The rows of a group lie close to one hidden flat surface of 8 dimensions, which passes through zero. Surfaces can cross.
Known rows, each followed by its group:
.15	-.11	-.13	.12	.13	-.13	-.01	-.04	-.07	.08	.03	-.03	-.12	.11	-.23	.07	.02	-.12	.08	.10	-.05	-.02 -> H
-.02	.26	.17	-.23	.14	-.34	.02	-.12	.01	.09	-.15	.00	.12	-.04	.06	-.08	.02	-.06	-.12	.26	-.03	-.40 -> C
-.04	.15	-.08	-.03	-.03	.10	-.08	.11	-.04	-.08	-.07	.02	.06	.09	-.17	.12	.13	-.03	.15	-.02	.00	.29 -> U
-.09	.14	.02	-.02	.14	-.29	.01	.05	-.12	.10	-.01	-.04	.02	-.11	.05	.00	.13	.06	.00	.17	-.07	.10 -> J
.00	.00	.15	-.04	-.10	.01	.06	-.10	-.08	-.01	.04	.10	.24	-.10	.06	-.13	-.04	.07	.00	-.04	.05	-.12 -> C
.23	-.22	.10	-.03	.19	-.16	-.53	.15	-.20	-.11	-.03	.21	.04	-.17	.39	-.27	.20	.05	-.16	.10	-.01	.06 -> C
-.06	-.01	.11	.15	.01	.12	-.01	.18	.32	.04	.02	.31	.11	-.05	-.03	-.03	.27	-.23	-.09	-.13	.13	.18 -> C
.14	-.08	-.05	.10	-.04	-.07	.07	-.01	.03	.10	.14	-.03	.05	.04	-.16	-.04	-.02	-.05	-.03	.00	.00	.06 -> H
.37	-.40	-.03	.23	.01	.00	-.04	-.18	.09	.09	.29	.06	.05	.22	-.32	-.06	.04	-.19	.05	-.02	.13	.11 -> H
.11	.10	-.03	-.07	.07	.13	-.05	-.26	-.25	-.09	-.02	.00	.11	.06	.15	-.06	.15	.07	.10	.11	.17	-.21 -> C
.12	-.18	-.04	-.04	.00	.02	-.12	-.11	-.08	-.07	-.06	-.05	-.06	.09	-.07	-.01	-.17	-.03	.03	.02	-.06	-.19 -> J
.11	.11	-.11	-.11	.31	-.11	-.39	.14	.04	-.03	-.14	-.04	-.28	.11	.21	.03	.28	-.07	-.16	.23	.02	.05 -> C
-.14	.04	-.03	.05	.01	.07	.06	-.07	-.05	-.01	-.18	-.02	.04	-.03	-.09	.02	.05	-.06	.05	.01	.01	-.13 -> C
-.21	.16	.10	-.15	-.07	.04	.11	.04	.42	.04	-.05	-.08	-.13	.06	.00	.10	-.10	-.07	-.18	-.05	.02	-.04 -> U
.03	.21	.02	-.11	-.01	-.06	-.06	.06	-.09	-.04	.07	.00	.10	.07	-.06	.09	.08	.07	.14	.06	-.01	.30 -> U
.23	.02	-.08	.03	.08	-.01	-.01	.02	-.07	-.02	.06	.15	-.05	.08	-.04	.03	.01	-.08	.08	.04	.01	-.12 -> J
.25	.20	-.04	-.10	.09	.17	-.03	-.03	.00	-.10	-.01	.29	.04	.13	.05	.06	.12	-.14	.07	.04	.17	-.29 -> J
.11	-.28	-.08	.05	-.18	-.03	-.18	.40	-.21	-.11	.22	.05	-.17	-.13	.10	.03	-.40	.29	.12	-.25	-.33	.44 -> J
-.05	.06	.02	-.04	-.03	.07	.09	-.05	.08	-.01	.10	-.05	-.03	.07	-.02	.07	-.02	.05	.05	-.03	.05	.10 -> U
.12	.34	-.02	-.10	.26	-.01	.01	-.19	.13	.02	-.16	.17	.01	.20	-.10	.11	.35	-.33	.00	.25	.23	-.40 -> J
.28	.35	.04	-.31	.14	-.08	-.02	-.22	.12	.00	.20	-.04	.00	.32	.10	.07	.13	-.01	-.01	.25	.24	-.13 -> C
-.03	-.05	.03	-.16	-.16	-.19	.01	.04	.22	.06	.01	-.31	-.08	.14	-.21	.04	-.35	.02	-.09	.02	-.18	.11 -> H
.11	.17	-.07	-.06	.20	-.07	-.05	-.04	.00	.04	.00	.00	-.07	.10	.05	.03	.20	-.07	-.04	.18	.10	-.10 -> C
-.20	-.03	-.27	.12	.04	.18	.03	-.02	-.13	-.05	-.24	-.22	-.24	.06	-.16	.17	-.01	-.02	.13	-.02	-.08	.02 -> C
.12	.04	-.12	-.04	.14	-.11	.02	-.19	-.19	.00	-.09	-.09	-.08	.13	-.16	.10	-.04	-.07	.12	.18	-.05	-.30 -> J
-.06	-.09	-.01	.14	-.13	.14	.08	.16	.18	.04	.05	.09	-.01	-.09	.04	-.05	-.03	-.04	-.10	-.20	.03	.10 -> U
.26	.03	.12	.09	-.07	-.36	.20	.14	.01	.29	.41	.12	.21	-.26	.23	-.28	-.02	.13	-.25	-.03	.00	-.01 -> H
.04	-.09	.24	-.33	.09	-.09	-.33	-.30	.06	-.19	-.20	-.09	.02	.19	.00	-.03	-.14	-.05	-.02	.22	.01	-.27 -> H
-.04	.01	-.11	.02	-.05	-.13	.10	.03	-.09	.08	-.24	-.14	-.01	-.12	-.10	-.06	-.21	-.06	-.09	.02	-.19	-.39 -> U
-.15	.12	-.12	-.12	.03	-.08	-.12	.09	-.09	-.05	-.32	-.17	-.06	.03	-.11	.07	-.03	-.03	.00	.10	-.17	.01 -> H
.01	-.06	-.20	.10	.09	-.04	.13	-.10	-.28	.01	-.02	-.13	-.19	.04	-.14	.16	-.11	.05	.21	.06	-.12	-.11 -> H
.12	-.01	-.07	.13	.01	.06	.00	-.09	-.27	.02	.00	.07	.22	-.10	.04	-.14	.17	.01	.06	-.01	.10	-.06 -> H
.03	-.05	.10	-.09	.29	-.57	-.34	.13	-.17	.07	-.14	-.02	-.06	-.11	.09	-.10	.09	.00	-.11	.31	-.24	.02 -> J
-.27	-.08	.09	-.04	.04	.31	.00	.04	.01	-.24	.03	.17	-.33	-.10	.28	.21	-.14	.19	.17	-.16	-.01	.03 -> H
.12	-.07	-.04	.13	.01	-.01	.05	-.03	-.19	.05	.07	.08	.11	-.12	.06	-.13	.05	.03	.01	-.03	.03	-.10 -> U
-.16	.13	.08	.01	-.25	.33	.20	-.02	.12	-.03	.06	.05	.21	-.13	.16	-.08	.03	.10	-.06	-.23	.17	.03 -> U
.19	.17	-.11	.02	.12	-.12	.10	.02	-.23	.04	.11	.11	-.02	.00	-.01	.08	.05	.04	.14	.11	-.02	-.11 -> J
-.20	.45	.15	-.15	-.23	.15	.15	.16	.28	.03	-.21	.12	.35	-.22	.19	-.14	.12	-.07	-.28	-.15	.12	-.19 -> U
.04	-.38	.11	.05	-.03	-.13	-.13	-.07	.36	.11	-.04	-.17	-.08	.06	-.14	-.14	-.17	-.18	-.28	.00	-.06	-.11 -> J
-.07	-.29	-.07	.10	.07	.14	-.20	.08	.16	-.08	-.17	.00	-.26	.12	-.12	.09	-.04	-.17	-.01	-.04	-.07	.06 -> U

New rows, each followed by its group:
.07	-.04	.11	-.04	.02	-.15	-.08	.07	.01	.03	.03	.08	.07	-.09	.11	-.10	.00	.01	-.10	.04	-.04	-.03 -> C
.03	.04	.11	-.14	.02	.01	.01	-.29	-.08	-.07	-.10	.03	.14	.17	-.19	.06	-.04	-.10	.17	.14	.05	-.24 -> C
.04	-.06	.28	-.11	.03	-.07	-.12	-.16	.08	-.08	-.13	.28	.28	.07	-.19	-.04	.06	-.24	.06	.09	.04	-.18 -> C
.11	-.01	-.03	-.11	-.04	.18	-.13	.04	.03	-.16	-.04	.10	-.07	.12	.00	.09	-.12	-.03	.06	-.07	.00	-.06 -> J
-.15	.11	-.21	.07	-.16	.27	.25	.18	.17	-.02	.10	-.08	-.24	.16	-.26	.33	-.15	.01	.18	-.22	-.05	.32 -> J
.05	-.03	.12	-.18	.19	-.47	-.21	.14	.24	.11	-.02	-.07	-.24	.07	-.01	.05	-.11	-.08	-.19	.23	-.21	-.02 -> U
.05	.08	-.03	-.04	-.02	.13	-.02	.14	.17	-.05	.02	.12	-.08	.09	-.03	.12	.00	-.08	.01	-.08	.03	.08 -> J
.08	.00	-.11	.05	.05	-.20	.09	.00	-.21	.10	.04	-.09	-.03	-.06	-.03	-.02	-.08	.06	.04	.08	-.11	-.10 -> H
-.04	.03	.04	.04	.10	-.06	-.11	.10	.06	.01	-.04	.11	.00	-.02	.02	.00	.20	-.08	-.05	.05	.04	.15 -> J
-.14	.12	-.07	-.12	.03	-.09	.02	.12	.29	.03	-.10	-.20	-.28	.17	-.19	.23	-.12	-.09	-.06	.05	-.12	.10 -> C
.03	.02	.05	-.05	.01	.01	-.07	-.01	.06	-.04	.00	.06	.02	.04	.02	.00	.04	-.03	-.02	.02	.04	.03 -> C
.23	-.06	.01	.14	.05	.23	.12	-.39	.16	.06	-.01	.11	.17	.15	-.09	-.14	.22	-.32	-.09	.03	.35	-.53 -> J
-.04	-.24	-.02	.08	.01	-.09	-.18	.14	-.13	-.03	-.12	.00	-.07	-.14	.00	-.06	-.09	.03	-.02	-.03	-.19	.07 -> C
-.02	.02	.02	.03	.11	.03	.10	-.01	.14	.00	.08	.09	-.19	.06	-.03	.16	.03	-.06	.06	.01	.06	-.04 -> H
-.01	-.05	-.07	-.01	-.21	.48	.14	-.25	-.02	-.17	.13	-.06	.05	.27	-.20	.15	-.11	.07	.31	-.19	.17	.15 -> C
-.05	.06	.11	-.10	-.01	-.10	.01	-.14	-.05	.03	-.07	-.10	.14	-.08	.11	-.13	.00	.07	-.08	.09	.03	-.17 -> J
.07	.45	-.13	-.02	-.25	-.25	.27	.27	-.28	.14	.09	-.07	.33	-.19	-.17	.00	-.09	.20	.09	-.06	-.19	.20 -> U
-.11	-.03	.10	-.15	-.09	.16	-.22	.02	.02	-.19	-.10	-.03	.03	.05	.06	.03	-.04	.09	.05	-.07	-.01	.19 -> U
.05	-.27	.05	.08	.04	.17	-.23	-.06	-.13	-.14	-.01	.13	.02	-.03	.15	-.11	.09	.03	.04	-.04	.08	.05 -> U
-.03	-.08	.08	.06	-.09	-.21	.18	.20	.37	.22	.17	.00	-.12	-.17	.15	-.11	-.22	-.02	-.35	-.10	-.10	-.12 -> U
.01	.16	-.05	-.13	.10	-.04	.00	-.12	-.02	-.01	-.07	-.09	-.05	.10	.00	.06	.06	-.01	.01	.14	.05	-.15 -> C
.13	-.10	-.04	.17	-.03	.10	.25	-.27	.22	.17	.09	-.06	.04	.11	-.19	-.07	.02	-.22	-.11	-.01	.19	-.34 -> J
-.02	-.09	-.14	.16	.03	-.03	.13	.05	.12	.11	-.05	-.05	-.18	.02	-.17	.07	-.09	-.13	-.04	-.04	-.08	-.12 -> U
.06	.17	-.04	-.05	.00	.09	.19	-.31	-.25	-.01	.03	-.08	.14	.04	.04	-.01	.03	.10	.13	.08	.15	-.29 -> C
.03	.09	-.09	.15	-.02	.28	.05	.02	-.04	-.05	.11	.15	.12	.08	-.11	.09	.31	-.05	.20	-.11	.21	.32 -> U
.01	.17	-.10	.16	.00	-.13	.35	.09	-.15	.19	.26	.01	.03	-.13	.00	.04	.07	.14	.08	-.03	.01	.14 -> J
-.10	.18	.00	.02	-.05	.01	.26	-.01	.15	.12	.11	-.07	.02	-.01	-.05	.05	.03	.01	-.04	-.04	.08	.03 -> J
.05	.12	.14	-.09	-.02	-.05	.02	.02	.05	.01	.22	.06	.10	-.01	.14	-.04	.10	.10	-.01	.00	.11	.20 -> U
.00	.00	.04	-.01	-.11	.02	-.01	.02	.05	.01	.02	-.02	.12	-.03	.02	-.09	-.01	.02	-.08	-.06	.03	.07 -> H
.04	.11	.11	-.12	-.19	.28	.06	-.09	-.01	-.12	.05	.12	.22	-.07	.25	-.13	-.05	.11	-.03	-.15	.16	-.18 -> J
.07	.12	.02	-.02	-.10	-.18	.15	.06	-.13	.09	.13	-.04	.13	-.14	.05	-.08	-.10	.15	-.02	-.02	-.08	-.01 -> U
-.08	-.09	-.01	-.01	-.02	-.08	-.05	-.08	-.22	-.02	-.07	-.16	.02	-.07	.02	-.04	-.10	.14	.06	.05	-.11	-.01 -> J
.01	-.06	-.20	.15	.04	.00	.04	.12	-.13	.06	.04	-.13	-.20	-.07	.04	.00	.00	.10	-.02	-.03	-.08	.09 -> C
.11	-.16	-.02	.12	.14	-.04	-.19	-.05	-.22	-.04	-.08	.15	.07	-.06	.02	-.10	.19	-.09	.06	.07	.03	-.07 -> C
.19	-.18	.12	.14	.06	-.01	.08	-.02	.26	.08	.35	.20	-.12	.07	-.01	.05	.03	-.07	-.02	-.05	.12	.06 -> H
-.06	.27	.02	-.12	.06	.16	-.08	.02	-.21	-.16	-.10	.18	.11	-.03	.17	.06	.20	.08	.15	.02	.10	.04 -> J
.00	-.30	.00	.09	-.03	-.07	-.13	.14	-.07	-.02	.01	.02	-.05	-.06	-.08	-.03	-.17	.02	.04	-.07	-.18	.17 -> C
.21	-.02	.11	.06	.01	-.09	.13	-.16	-.08	.08	.16	.21	.26	.00	-.07	-.10	.08	-.08	.08	.04	.11	-.19 -> C
-.18	.00	-.13	.26	.12	-.16	.16	.06	-.27	.15	.06	-.12	-.03	-.15	-.11	.07	.24	.10	.15	.05	-.05	.38 -> J
-.04	-.52	.09	.34	-.03	.06	-.02	-.27	.11	.14	-.01	-.14	.18	-.10	-.09	-.33	.17	-.14	-.20	-.05	.17	-.04 -> J
.02	.03	-.22	.19	-.06	.10	.14	.14	-.02	.05	.10	-.02	-.08	.12	-.32	.21	.03	-.05	.19	-.11	-.04	.35 -> U
